The rows are grouped in 4 ways, from coarse to fine. Each group lies inside one group of the grouping before and may be the whole of it. The rows also spread widely along 11 directions, which tell nothing about the answers.
Known rows, each followed by its group in each grouping:
-54 -17 -12  16 -14  22   5 -12  19  43   0 -22  -3 -29  -6 -24  -8  -3   5  -5   4 -16   2  34  10  26   9  10  -1   7   5   0   6   1 -> Q_802 laf Led Zet
 17  -7   9   5  17 -26 -21  22  24  26  24   2 -43   7  18   1  31 -30 -25 -25  -5 -50 -15 -23  -9  12  -7 -11 -49  16  29 -49  -8  -2 -> Q_587 rugi dimul Tufe
-50 -42 -46  13  44  34 -17  29   1  11  19  -1   8  -5  10  36 -33 -35  -1  30  -2 -12   7  40  22  24  -7   7 -25  62  55  11 -17  -8 -> Q_687 rafo mip simel
-39 -30 -14  -9  21   0 -34 -11 -39 -13  -4 -14  25  -4   2 -35   4 -12 -22 -31 -14 -21  31 -10  15  44  16  54  -9  57  59   8   5  -6 -> Q_802 Pufo geb sisa
  9  -3   9 -10 -23   2 -13   5  -6   0 -18  16  17   2 -29 -12  78   7 -25  -7 -34   8  14 -45 -21  39  -9  26  14  -2 -34 -11  32  22 -> Q_802 laf Musi fime
  0 -27 -20  -2   5  11 -28   2 -39 -26  16   9  23  16  23  41 -25  25  17  20  -5  38  19 -12   4  14 -29  -1  -1  15 -20  65 -18 -28 -> Q_687 zal zuri Karaf
 -9  13  31 -22  10  -9 -15  -4  10   4 -18  15   7  20  -4  30   8 -31 -31   6  11  18  12   0   2 -17   6  15  27 -11  23 -14  -3 -10 -> Q_687 rafo fina Divi
-11 -11   6  11  12  32  22  12  17  28 -29 -30  -8   6 -11   7 -10  -9   2  -9  18   7  -6   3   0   5  -3  -8  -2 -18   2 -14   6  14 -> Q_587 bame Tez mibo
-20  -5   3 -26 -17 -15  20 -36 -21 -24  52   6 -20  -9  16  10 -54  15  16  16  35  10 -10  14  17 -12  25   2  19  -2  -8  56 -23 -38 -> Q_687 zal zuri sekas
 -8 -20 -40  31  14  61  42   8 -12  16 -33 -38  14  -4  -7  -8 -37  11  41   1   5  -1 -18  36   9  14  -5 -23 -21   4  13   0   0  37 -> Q_587 bame Pegi Bezo
-67 -13  -1   0 -19 -21 -14 -36  29  42   4 -41   0 -31  -8  13 -23 -29  -8  20  11 -12  18  62  25  -5  25 -12   4   6  31  30  -9 -15 -> Q_687 rafo papov zube
-13   6  -2   4 -14 -22 -20 -25   9 -24 -17   9   9 -15 -13 -29 -10  18  39  -4 -24  12  26  32   0  -9 -13  -7  10   5 -14  13   5  -5 -> Q_802 Pufo geb riloz
 -8   8   5  -8 -35   2  -1 -30 -12  -6  20  23   2   7  -4 -17   7  16 -16  12  -3   6   2  -3 -18  21  14  43  31  -4 -20  12   4 -18 -> Q_587 rugi dimul Pek
  4 -15   7  -4  46   9   1  42  11  -2 -20  -4 -21  13   0   7   8 -22   4 -23   7  -2   4 -20  10   0 -19 -13 -23   2  22 -35   4  10 -> Q_802 laf monuv pesaf
-34 -16   5   0 -16   1 -29  -5  22 -15  16  21   1   0 -10  20  -2  16  12  27  -8  42  41   3  -9   9 -28  21  25  -3 -51  49  -1 -34 -> Q_802 Pufo dilud bazu
 -3 -11 -19 -20  32  -2 -13  21  -3 -57  -9  32  12   5 -20  16 -14  -9  34  32 -24  39  29  16  11  -9 -20  -4  19  23   6  19   5  -4 -> Q_687 zal tupa fopat
 -2   1  -8   1   5  33  45   7  17 -11   3   5 -13   5 -16  18 -38  -3  32  28  20  23 -12  27   2 -18   2 -10  15 -22 -16   5  -4   4 -> Q_587 bame Pegi busem
-21   7 -17  -3 -35  34  -4 -43 -44  -5  13  15  43   4  -4  -2 -14  10 -17  26  -3  20  -2  18 -13  29  28  64  43  11  -1  41  -5 -12 -> Q_587 bame Tez sipu
  8 -34 -23 -10  27 -18 -29   1 -54 -17  14 -35  11   5  22  12   3  -6  -7 -24  -4 -28   1 -32  23  24   2 -18 -54  47  52  27 -18   6 -> Q_687 fet roz Kozus
 35   5 -15   2   7  14  24  -7 -31   0 -22 -38  16  -5  -5  10  26  -6   2 -17  -7 -28 -27  -4   5  -9  18 -41 -47   4  35 -13 -12  56 -> Q_802 Pufo guga pego
-37 -34   4  -9  -3  13  25   4   7   9  42 -14 -31  -9   2  11 -10  10  -3  -1  32   0   1 -22  12  27   6  13  -3  -4 -26  34  -4 -19 -> Q_802 laf Musi sek
 44  30 -12   1  20  26  35   8 -13   6   7  21  -8  10  13  10  -5 -17   2   1  13 -32 -67  12  -3 -25   7 -34 -26   9  42 -50 -19  30 -> Q_687 fet roz sero
 11 -23   0   7 -22  -5  18 -10 -20   4  -8 -47  -9  -4  -4  -6  18  45  20 -23  -5   0   4 -35   5  22 -15 -42 -19 -19 -47  38  12  17 -> Q_687 rafo papov Popar
 11  10  -7 -13  13   3  10 -10 -25   2 -29 -17  22   0  -4  11  -4 -21   0   1   1  -6 -13  22  13 -21  22 -26 -10   5  51  -5 -10  30 -> Q_687 zal tupa duve
 19  21  -4  -8  -6  31  -6  14  -7  -2 -14  64  25  16 -18   4  42 -10 -22  25 -33  17 -15  -6 -26  17 -14  30  38  10  -8 -35  20  13 -> Q_687 zal zuri Karaf
-36 -14  19  -8  23  29 -17  14   5  44 -17   1  11  19  11  29   0 -35 -49   0  22   9   7  -9   5  17  -1  35  17   4  36 -14   0 -18 -> Q_687 zal zuri Karaf
-29  23   5  -3  -4  52  10 -12   4  29 -18  39  28  12  -1  18 -24 -21 -21  36  15  24 -17  45  -6  -8   9  39  52  -4  21 -17  -4 -11 -> Q_687 zal zuri sekas
  5  19   0   6 -69   5  14 -55 -30  22  35  11   1 -10   3 -42  24  32 -22 -10  -9 -25 -32  -5 -28  41  31  40  22  -8 -29  10   9  -2 -> Q_587 bame Pegi Bezo
-53 -24   6 -21  15  29  16   9   1 -15  24  19 -13   4 -10  -7 -24  -3  -6   7  28  24  20 -10  13  24   9  60  39   6  -8  16   7 -31 -> Q_802 laf Led Zet
-26 -39 -16 -18  46  -7 -19  26  -6 -20   3 -18   4   3  -8  45  -7 -39  -8  17   2   5  28   1  27   4   3 -10 -21  38  49  18  -8   1 -> Q_687 rafo mip simel
 28  -9 -19  25   6  39   2  45  16   7  -5  24  -5   8  -1  33  24  18  30  19 -24  20 -11  -7 -19   8 -53 -37 -21 -13 -53  -8   1  18 -> Q_802 laf monuv pesaf
-44 -11  19 -34   5  24  52   8  30  -9  23  21 -27   0 -25  28 -40 -12   3  44  48  41  -3  14  14 -14  16  15  56 -24 -24  22   3 -25 -> Q_687 zal zuri Karaf
-57 -47 -17   2  30  32  16  26  20 -12  -1  -9 -10  -1 -17  24 -44   5  30  28  17  37  31  19  24  14 -21  -1  16  13 -14  35   6 -15 -> Q_687 rafo mip simel
 -9  13   7 -13   2  -2  48 -16  20   4 -32 -30 -16 -20 -42 -30  -8 -31  11  -9  15 -15 -19  34  12 -21  41 -18   9 -14  35 -38  15  38 -> Q_587 bame Tez mibo
 17  -6   6 -11 -22 -30 -17 -16 -18  19  19 -20  -3  -8  10  21  38   0 -23  -8 -10 -21 -10 -24  -3  10  11 -31 -27  -3   0  25  -9   8 -> Q_687 zal tupa duve
-17 -14   9  -5  11  18   8  -9 -29   2   4 -13  -1  12  20  -4 -20  13  -7 -29  29   2   4 -23  11  17   5  28  -1   0   9  16  -9 -15 -> Q_802 laf Musi sek
 34   2   3   8   8 -22 -39   0 -21  10  11   7  -6  15  44  16   2   6   0 -27 -10 -14 -10 -19  -4   0 -26 -26 -35  11  12   0 -20 -15 -> Q_687 zal zuri Karaf
 13   6   5  -4 -16 -23  20 -18  11   8   2 -34 -15 -22  -4  16   0   0  24  -6  14 -13 -15  14  11 -27  13 -58 -34 -24  -5  12 -16  21 -> Q_802 laf Musi fime
 33   7 -13  14  21  -7  13  -3  -7 -40 -32 -14  -5  -4  -2 -17 -23  23  69 -24 -13   3   2  20  11 -31 -23 -56 -33  -1   4  -6  -7  28 -> Q_802 Pufo guga pego
 14  -8   5 -10  -8 -57  -7  -1  31 -31  37  -1 -52 -18 -12  -7   2   1  36  -7 -11  -5   6  -6   0  -6  -8 -37 -18  -3 -31  14   2 -11 -> Q_587 bame Tez sipu

New rows, each followed by its group in each grouping:
-16  16  16 -35  -4  27  43 -26 -21 -11 -34 -14  26   6 -44  -8  -1 -30 -28  11  25  19  -6   7   5  -5  58  43  52 -16  35  -9  14  27 -> Q_587 bame Tez sipu
-18   4 -14 -35   6 -28   8 -32 -28 -46 -11 -13  23 -16 -35  -8 -14 -28   9  19  -7   2  17  40  29 -20  45   0  20  25  55  18   2  17 -> Q_687 rafo papov zube
-26  -8 -31  14  35  52   4  17  -5  13  -8  13  19   3  10  14 -28 -25   5  12   6  -5 -10  38  11   8  -3  21 -11  32  48 -18 -14   6 -> Q_802 laf Musi sek
 43   4  -5  -7   1   9   7   0 -37 -17  -8  -1  16  17   3  21  17  16   6  -3  -4   5 -21 -29  -3  -3  -9 -31 -16  -3  -4   8  -8  23 -> Q_687 fet roz Kozus
-31  13  24 -13   4 -29 -21 -14  32  39  -9 -14 -12 -19  -7 -11  18 -56 -32 -22   9 -32   4  26  12 -10  30   7  -6   2  57 -42   1   2 -> Q_802 laf Led Zet
 25 -14  -4 -24  36 -22 -47  42  -7 -23  -1  30   5  14  -9  18  66 -38 -30  -1 -47  -8  17 -44  -7  25 -19   5 -17  40  30 -25  15  11 -> Q_687 zal tupa fopat
 -2 -31 -23  -2  41   3 -24  31 -17  -6 -23 -14  15   4 -13   8  36 -31 -16  -9 -31 -19  14 -15  11  30  -7  -7 -32  50  53 -23  13  32 -> Q_687 rafo mip simel
-40 -11   8  11 -46  18 -13 -12  45  66  25 -11  -3 -14 -11  42  22 -16 -37  37   5   7  -4  14 -19  27   4  13  15 -24 -39  28  -3 -16 -> Q_587 bame Tez sipu
  9 -21   2  40  33   8 -38  28  13  36 -48 -31  -6  20  34   2  -7  21  26 -48  -7  -2  10 -17   5  12 -70 -49 -47   1   1 -19  -2  -1 -> Q_687 fet roz Kozus
-32 -13  -6 -42  15   1  11   0 -12 -26  20   8  11  -9 -28  18   8 -46 -27  27  13  -1   9   4  18   6  45  39  14  26  43  10  -2   5 -> Q_802 laf Musi fime
 20  42 -13 -28   7  26   9 -24 -59 -56 -18  51  52  16 -14 -12 -14 -13   4  15  -7  25  -6  27  -1 -23  32  49  44  16  44 -14  -6  14 -> Q_802 laf Led Zet
 -2 -12 -34  -7   5  22  51   7  -7   9  45   1 -23 -24  -2  10 -17 -17   9  24  13 -38 -56  25  14   5  29 -29 -26  26  27  -5 -15  22 -> Q_687 zal zuri Karaf
 30 -19 -10   3  -1 -23 -50  17 -18 -23  21  17   5  19  13  38  36  20   4   7 -42  17  26 -39 -13  20 -47 -20 -20  14 -40  38  -3 -14 -> Q_687 rafo papov zube
 -7  -9   5   1  37  14   4  35  36 -23 -69  -2   3   4 -47 -12  19 -15  31  -4 -22  29  35   5   3 -10 -34 -17   7  -1   1 -36  29  36 -> Q_802 Pufo dilud bazu
 15  -5  21  -6 -14  -2 -12 -15 -25 -24  34   8 -11  31  27  34 -29  37   6  -4  26  45  13 -38 -13   0 -16  18  17 -29 -54  62 -21 -49 -> Q_587 bame Tez mibo
-41 -22   2   9   9   6  21 -25   1  17  -4 -61 -16 -16  15  -6 -50   7  21 -27  39 -13   6  25  30  -6  15 -18 -25  -4  26  28 -20  -6 -> Q_802 Pufo guga pego
 30  22  24 -10 -12  18  31 -23 -34 -30 -25  13   3  34   0 -26 -14  44  13 -20  17  32  -1 -27 -15  -5   1  24  36 -34 -28  -3   6  -2 -> Q_587 rugi dimul Pek
 -5  -7 -21 -26  -1 -21  42 -24 -22 -79   5   3 -10 -20 -34 -27 -41  23  66  15  -3  19   8  31  27 -18  19 -23  23  14  -7  34   6  12 -> Q_687 rafo fina Divi
 -5  18  -3 -10  -7   1  45 -28   2 -34   0   6 -18 -13 -22 -39 -48   8  46   0  14   9 -15  40   7 -19  25   2  30  -8   0  -3   4   4 -> Q_587 bame Tez sipu
 18 -11  -3 -13  29 -22 -29  18 -23 -15  27   5 -14   9  23  20  15 -21 -13 -20  -2 -21  -1 -28   6   6  -1  -4 -41  23  34  -4 -17  -7 -> Q_802 laf monuv pesaf
-25  14   8  18 -40 -16   2 -35  37  31 -23 -18 -15 -34 -14 -36  -4  15  34 -11  -5  -6   1  51   1  -9  -2 -32   7 -29 -24  -6  12   6 -> Q_802 laf monuv pesaf
-32 -11  15   5  23  29  42   7  21  11 -33 -15 -22   8  -6 -13 -46  10  26 -15  34  18   2  17  19  -7  -9  -7  23 -18   0 -15   8  -1 -> Q_687 rafo fina Divi
-45 -21  -3 -16  -7 -21 -22 -38 -29  -6  13 -36  19  -5   7  21 -32  -4  -8  10  14  11  33  19  27   3  23  10   7  14  26  67 -17 -27 -> Q_687 rafo papov zube
 14  25   1 -23 -39   7  30 -36 -21 -45  -7  29  21  -1 -37 -14   7  31  21  30  -6  38  -9   7  -9 -11  10   1  55 -18 -42  23  16  12 -> Q_687 fet roz sero
 17   4 -18 -10 -48   7  16 -31 -34   1  51   7  11 -19 -10  10  57   6 -34  19 -20 -34 -34 -17 -18  28  38  10 -14  15 -12  23  -8  25 -> Q_802 Pufo guga pego
-42  -5 -17   0  29  40   8  -4 -21  -2 -31  19  19   2  -3 -48 -36 -11   5  -8  -1  -3  -1  34  15  24   8  49  33  41  57 -31  16   0 -> Q_687 zal zuri sekas
  4  18  25  11   1 -27 -18   2  47  28 -30  13 -25   0  -4 -18  24 -13   3 -24 -18 -14   0  14  -7  -8 -24 -25   0  -9   2 -57  15   6 -> Q_687 rafo fina Divi
 18  -8   8 -14  12 -35 -24  27  26   0  51  34 -44   1  14  33  24 -25 -11   7 -10 -18 -14 -23  -6   0 -19 -26 -26  14  -4 -12 -10 -21 -> Q_687 zal zuri sekas
  1  14 -15  14 -46   9  16 -42 -14  -6  15  18  -1  -9  -1 -44 -13  43  25   5 -14  -6 -15  26 -17  18   6  15  18  -1 -30   9   2  -3 -> Q_587 rugi dimul Pek
 30 -44 -25   8  23 -11 -23  30 -25 -31  -2 -32  -6   7  -2  11  22  15  25 -23 -30   3  21 -49   1  32 -33 -33 -50  22 -15  27   5  17 -> Q_587 bame Tez mibo
 -9  -9 -18 -13  48 -18 -41  26   7 -40 -10  33   8   9  -7  18  -5 -43  10  16 -29   8  28  25  15  -7 -17   3  -3  48  52 -19  -3  -4 -> Q_687 rafo fina Divi
 22  19 -25  18  -7  26 -26  16   4  17   9  63  22   0  -3  -6  59 -15 -23  14 -57 -31 -26   9 -36  28 -17  22 -12  37   8 -52   5  22 -> Q_802 Pufo geb riloz
  3  -9 -24 -32  16 -28 -19 -18 -43 -68 -12  -7  34  -4 -14  26 -29 -13  35  26 -13  31  26  27  28 -28  12 -26   2  27  36  51 -13   6 -> Q_687 zal zuri sekas
 51  14   3 -12  10  30  31  18 -29 -15  15  36   0  24   1   6  37   6 -18 -10  -4 -15 -38 -46 -22   6   3  11 -11   2  -4 -31  -4  26 -> Q_802 Pufo geb riloz
 11  17 -23  22 -22  64  25 -12 -17  10 -18  16  37   4  -7  17   8  22  11  28 -14  16 -24  24 -18   3  -7   2  10  -9 -23   5  -7  29 -> Q_802 Pufo guga pego
 -6  -4  26   0  -3 -42 -40   8  49   1 -24   6 -18  -9 -22 -23  46  -6   7 -26 -34   1  37 -10  -9   5 -32 -13  -3  -3 -21 -25  25  -1 -> Q_802 Pufo geb sisa
-16  -3  -5  17  -5  44 -15 -12 -24  20  -9   6  28  25  19   7 -18   5 -18   1   3  17   6   4 -12  27  -6  52  20   0   6  12  -5 -19 -> Q_587 bame Pegi busem
-22   0  18 -14  18  32  23  12  16 -16 -10  25   0  18 -13  16 -23  -2   6  16  23  37  13   4   0 -15  -7  26  35 -17 -14   1  -1 -14 -> Q_802 Pufo geb riloz
 36  13   0  20  16 -33 -44  22  50 -12 -38  15 -11  10  -4  17   8 -10  46   5 -38  16  23  30 -12 -35 -55 -62 -29 -10  -9 -31  -4   6 -> Q_587 rugi dimul Pek
 -1  -8  30 -25  -7 -32 -33 -20 -28  -4  -5 -13  10  18   5  14  33  -6 -43 -23   0   5  25 -44   3  15  11  19   8  -1  12  19   2 -11 -> Q_687 rafo fina Divi
  9  13  14 -17 -28  -3  42 -37 -18 -20 -41 -28   8  -3 -39 -36   9  18  14  -9   6  11   1   1   1  -9  31  -5  25 -29  -8  -2  19  35 -> Q_587 rugi dimul Tufe
 19  36  12  31 -30   2 -33 -14  35  35 -16  30   6   1  10   7  34   8   1   0 -33   0  -8  24 -32 -10 -35 -14  -1 -19 -29 -28  -3   1 -> Q_802 Pufo guga pego
 19 -21   0 -25   2 -34 -25  10 -25 -13  25  -3  -5   1 -11  17  71 -19 -43 -11 -28 -26   6 -57  -3  34  12  -2 -26  32  16   0  12  17 -> Q_687 rafo mip simel
 35  11 -11 -11 -25 -16  12 -20 -31  -7  16  -3  -3 -15 -21 -37  54  -7 -19 -20 -29 -44 -34 -23 -16  29  36   4 -17  20  16 -23  15  40 -> Q_587 bame Tez sipu
 14   1  -7  24  -7  29   2  -1 -24  11  -2  19  -3   9  22 -38  13  42  11 -38 -13 -11 -15 -26 -17  39 -26  20  -6   7 -26 -16   9   2 -> Q_802 laf Musi sek
 20  -5  25  -9  -3 -15 -25   3 -14 -25  29  19 -16  25  28  24  -3  33  11 -18  12  35  23 -48  -8  -2 -32   5   2 -24 -52  38 -14 -41 -> Q_802 laf Led Zet
 17 -11 -16  10 -14   2 -15  13  10  18  56  14 -20   0  12  47  20 -11 -15  23 -10 -13 -23 -11 -21  17 -10 -13 -30   6 -24  17 -20  -9 -> Q_587 bame Tez mibo
 -3 -18  12 -10   1  34 -21  16 -24  33   3 -13  29  24   9  59  45 -18 -60   4  10  14   9 -52  -8  28   1  28  -9 -11   0  20  -9   1 -> Q_802 laf Led Zet
 55  22  -2   3  12  33  24  26 -18 -13   9  58 -12  26  13  -5  16  24   9  -6 -16   2 -41 -29 -25   6 -27  -3   4  -1 -22 -37   4  12 -> Q_687 zal tupa fopat
-10  11   9 -45 -33 -41 -11 -48 -22 -28  47  11   9 -11  -2  44 -17 -17 -12  43  17  17   0  21  10 -29  43  -1  25  -3   7  64 -26 -28 -> Q_687 zal zuri sekas
 15   0 -24   6 -21 -23  26 -25 -12 -16  20 -15 -24 -36  -5 -44   0  26  47 -23 -14 -39 -25  16   9   5  12 -41 -34  13  -6   2   0  27 -> Q_802 laf Musi sek
 10   0  -2   6   8  25   7 -11 -43 -47 -34  13  12  26  -3 -54 -27  48  36 -35  -8  37  19 -20  -8  24 -20  42  37   2 -22   4  22  -6 -> Q_587 bame Tez mibo
 27  -9 -11  17   2  41   1  41   8   7 -19  34   3  16  -8  18  38  23  14  15 -34  25 -10 -27 -25  25 -55 -21   4  -4 -54 -16  20  19 -> Q_687 zal zuri sekas
-17  -8  -1  -5   9  10  38   3  24  -9  16   3 -29  -2  -3  27 -49   4  36  25  30  18  -9  31  17 -26  -3 -31   9 -14 -16  18 -16 -10 -> Q_687 rafo fina Divi
-19   7  44 -26 -39 -19  -6 -50 -31  39  50 -22 -12   5  37  22   3  -2 -64 -23  53 -18 -15 -33   1   6  50  36   4 -30   9  38 -28 -39 -> Q_802 laf monuv pesaf
 15   3 -31  11   7  77  57   5 -33 -27 -16  17  24  20 -10   6 -45  29  42  28  11  39 -21  21  -6   0  -6  12  25 -11 -20  13  -3  19 -> Q_587 bame Pegi Bezo
-14 -15 -16  -2 -15  12  13  -4   6 -23 -14  -6  12  -9 -40   1   0   7  27  29 -16  33  22  17  -2  13  -3   0  24  -7 -31  30  19  13 -> Q_587 bame Pegi Bezo
 19  -8 -16 -13  -8 -45  11 -24 -12 -48  23 -28 -13 -27  -7   4 -22  17  58   0  -4  -9   2  19  18 -33  11 -67 -42   3  -6  47 -23  13 -> Q_802 Pufo geb riloz
 35  32  32   2 -29 -33   3 -19  27   7  28  24 -38  -1  17   1   9  22  15 -17   4 -12 -23  -6 -21 -30 -13 -35 -13 -36 -44 -10 -15 -13 -> Q_802 Pufo geb riloz
-50   3   4 -25 -24   6   7 -34   2  33  30 -18  13 -21  -7  49 -12 -48 -41  43  38  -5 -11  45  16 -16  61  16  12 -10  38  34 -28 -10 -> Q_802 laf monuv pesaf
 28  17  13   8 -20 -20  18 -25  -2   4  -3  -7 -29  -7  18 -26 -20  37  41 -31   6  -9 -26   6  -1 -18 -12 -51 -11 -23 -24  -4  -3   1 -> Q_687 zal zuri sekas
 43  25 -17  15  -3  -6 -22 -17 -20 -15 -33   1  31  -1   1   1  23   2  23  -9 -39  -9  -6  21  -8 -20 -12 -35 -30  10  22 -15 -10  36 -> Q_802 Pufo guga pego
 19   5 -21  -8 -22 -19 -19 -26 -44 -21  39   9  11 -11  15  10  10   5   3   6 -16 -17 -13   5  -2   4  18  -5 -23  19   9  31 -21  -1 -> Q_802 laf monuv pesaf
 14  -5  16 -10   3   0 -26  17  -1 -28  16  30  -4  27  14  53  -2  18  12  16   6  54  24 -28 -10 -11 -39  -1  12 -27 -53  40 -14 -34 -> Q_802 laf monuv pesaf
  9  -5 -32  31 -16  12  15 -21 -18 -12   1 -14  -4 -20   8 -37 -15  49  56 -20 -22 -17 -12  21   0  13 -17 -30 -29  14 -22  17  -4  18 -> Q_802 Pufo guga pego
 -7  19   9 -21 -50   9  48 -67 -44   1 -17 -35  32 -12 -27  -1  -3  18 -10  13  23  10 -17  18   7 -13  60  -4  35 -28   2  36   1  30 -> Q_687 rafo mip simel
